There are 3 ways to turn a row about zero (a turn may also mirror it). The second row of each pair is the first, turned, with some noise. The first 27 pairs use one turn. New pairs use 3 turns, one after the other, and a turn may come again.
(in the rows, 128 means zero)
Known pairs, each followed by its turns in order:
[146 161 138 129 107 144  92 134]
[144  98 131 148 131 139 169 126]	Z_937

[118  90 135 109 157  77 115 171]
[ 96 179 160 166 144 138 103 116]	Z_937

[174 172 113  89 145 138 103 177]
[128  74 142 199 138 119 129  99]	Z_937

[111 177 101 106 138 115 174 149]
[177 168 121 126 100  94 103 127]	Z_350

[173 148 150 149 156 156  91 113]
[ 78 117  93 157 113 161 131 153]	Z_68

[116  87 172 100 136 150 110 128]
[ 85 104 127 116 164 116 126  96]	Z_68

[132 137 104  91 163 117  91  77]
[103 110  99 113  73 108  86 114]	Z_68

[ 76 147 158 137  88 103 118 113]
[113 121  62 146 125 104 138 159]	Z_350

[113 152 101 148 126  91  96 106]
[ 87 133 109 115 142 134 173  99]	Z_937

[ 99 168 133 103 125  77 104 115]
[149 161  89 126 104 116 109  83]	Z_68

[139 174 154 143  77 102 121 126]
[162 126 101 134 123 177 171  97]	Z_937

[101 139 121  93 163 135 122  81]
[ 72 103 134 102  93 122 123 137]	Z_937

[123 142 116 115 170 150 100  89]
[145  92 151 112 171 101 128 112]	Z_350

[169 100 136  92 125 143 159 169]
[112 122 175 142 176 138  85 140]	Z_68

[159 179 163 134 153 131  82 128]
[ 86 139 149 149 165  78 130 106]	Z_350

[148 169 124 143 101 130 121 109]
[100 116 132 139 116  93  98 138]	Z_350

[145 135 119 166 154 140 110 107]
[115 115 152 130 163 127  98 137]	Z_350

[147 153 115 151 115 155 114 162]
[136 137 122 175 139 127 139 164]	Z_68

[115 159 142 117 169 148 174  85]
[145  85  96  82 124 161 110 142]	Z_68

[136 154 177 161 113  83 132 158]
[148 142 119 140 160 196 133 104]	Z_937

[103  99  78 110 143 180 153 134]
[193 100 134 118 119 166 105 101]	Z_350

[ 87  87  86 150 122 177 111 147]
[147  90  94 130 138 192  97 101]	Z_350

[133 132 132  91 102 111 143 172]
[148 143 122 178 102 135 115 113]	Z_937

[124  92 101 154  79 165  80 132]
[ 89  71 100 125 119 176 103 104]	Z_350

[137  77  87 137 103 151 161 100]
[132  87 198 111 106 113 144 141]	Z_68

[ 86 111 164 150 111 171 155 107]
[151 134 112  90 113 149 120 188]	Z_937

[117 156 123 129 126  82 122 172]
[157 187 117 139 140 120 118 125]	Z_68

New pairs. What belongs after each?
[122 124  94  98 137  99 110 135]
[157  89 129 106 124 148 147 131]	Z_68 Z_937 Z_68

[150 166 115 134 144 104 165  98]
[120 151 178 130 134 175 132 132]	Z_68 Z_937 Z_68

[133 163 108 122  91 159 158 147]
[147 100 109 107 109 135  77 102]	Z_350 Z_937 Z_937

[116 121  96 126 137 179  83  98]
[172 140  81 151  93 142 115 143]	Z_68 Z_937 Z_68

[ 79 125  91 167 144 171 147 158]
[135  92 121 125 188 138 191 132]	Z_350 Z_350 Z_350

[141  90 157  81  98 180  92 101]
[133 139  78 183  90 126  81 162]	Z_937 Z_350 Z_350

[ 86 103 113  87 166 154 130 158]
[144 144  74 152  96  99 107  92]	Z_68 Z_68 Z_68

[131 141  83  85 102 148 145 123]
[127 140 109 179  94 113 150 152]	Z_937 Z_350 Z_937

[ 78  80 172 121 151 171 155 158]
[140 120  99  77 141  96 172  68]	Z_68 Z_68 Z_350

[ 80 154 102 143 136 161 173 163]
[113 150  59 157 157 108 140 132]	Z_68 Z_68 Z_68

[153 163 111  80  87 171 144 172]
[179 154  74 177 123 113 101 125]	Z_68 Z_68 Z_350

[135 166 168  81 148  80  94 104]
[ 92 181 185 137 118  89 136 125]	Z_68 Z_350 Z_937

[101 116 137 103  89 124 139 129]
[138 140 130 148 109 107 162 106]	Z_937 Z_350 Z_68

[ 79 124 110 106 160 128  76 132]
[113 136 131 165 143  81 128  76]	Z_350 Z_68 Z_68

[149 108  94  77  99 135 168  81]
[ 83 110  87  90 120 171 173 108]	Z_350 Z_68 Z_68

[170 109 177 125 100 139 163 160]
[129 166 142 153 127 108 188 163]	Z_350 Z_350 Z_68

[121 143 106 104 116 122 176 142]
[125 114 171 127 109 130 121 165]	Z_350 Z_937 Z_350

[179 107 133 148 108 138 124 151]
[119 108 112 131 128  98  74 131]	Z_68 Z_68 Z_937

[169  79 139 166 134 129 125 123]
[113 140 160 132 123 152  71 150]	Z_68 Z_350 Z_350

[161 173  85 115 176 131 180 155]
[126 105  79  85 151  93 179 169]	Z_350 Z_68 Z_937

[175 121 173 160 117 159 129  84]
[127  69 127 181 157 140 122 151]	Z_350 Z_937 Z_937

[158 130 154  81 141 150 114 143]
[114  63 145 135 135 130 120 120]	Z_350 Z_68 Z_68

[107 170 152 121 106 144  95 168]
[129 134 141 113 196 150 110 152]	Z_937 Z_68 Z_68

[134 137 126 143 120  98 146 151]
[140 141 149 114 136 101 122 140]	Z_68 Z_937 Z_937

[110 112 114 127  96  94 139  91]
[155 132 157 110 146 108 162 105]	Z_937 Z_68 Z_937

[134 153 157  92 105  92 116 117]
[124 109  99 134  82 161 118 147]	Z_68 Z_68 Z_350

[114 168 104 100 160 106 173 177]
[112  67 175  84  94 147 140 124]	Z_350 Z_937 Z_68

[180 139  96 111 171 158 108 154]
[136 167 156  62 161 146 126 129]	Z_350 Z_350 Z_68

[171 125 174  94 143 122 104 148]
[ 92 109 128 149 181 151  95 136]	Z_937 Z_937 Z_68

[169 139 170  93 151 142 132 141]
[155 183 102 134 142 151 145 127]	Z_68 Z_937 Z_350

[ 88 138  89 147 116  84 137 153]
[ 99 159  80 132 117  87 144 152]	Z_68 Z_350 Z_350

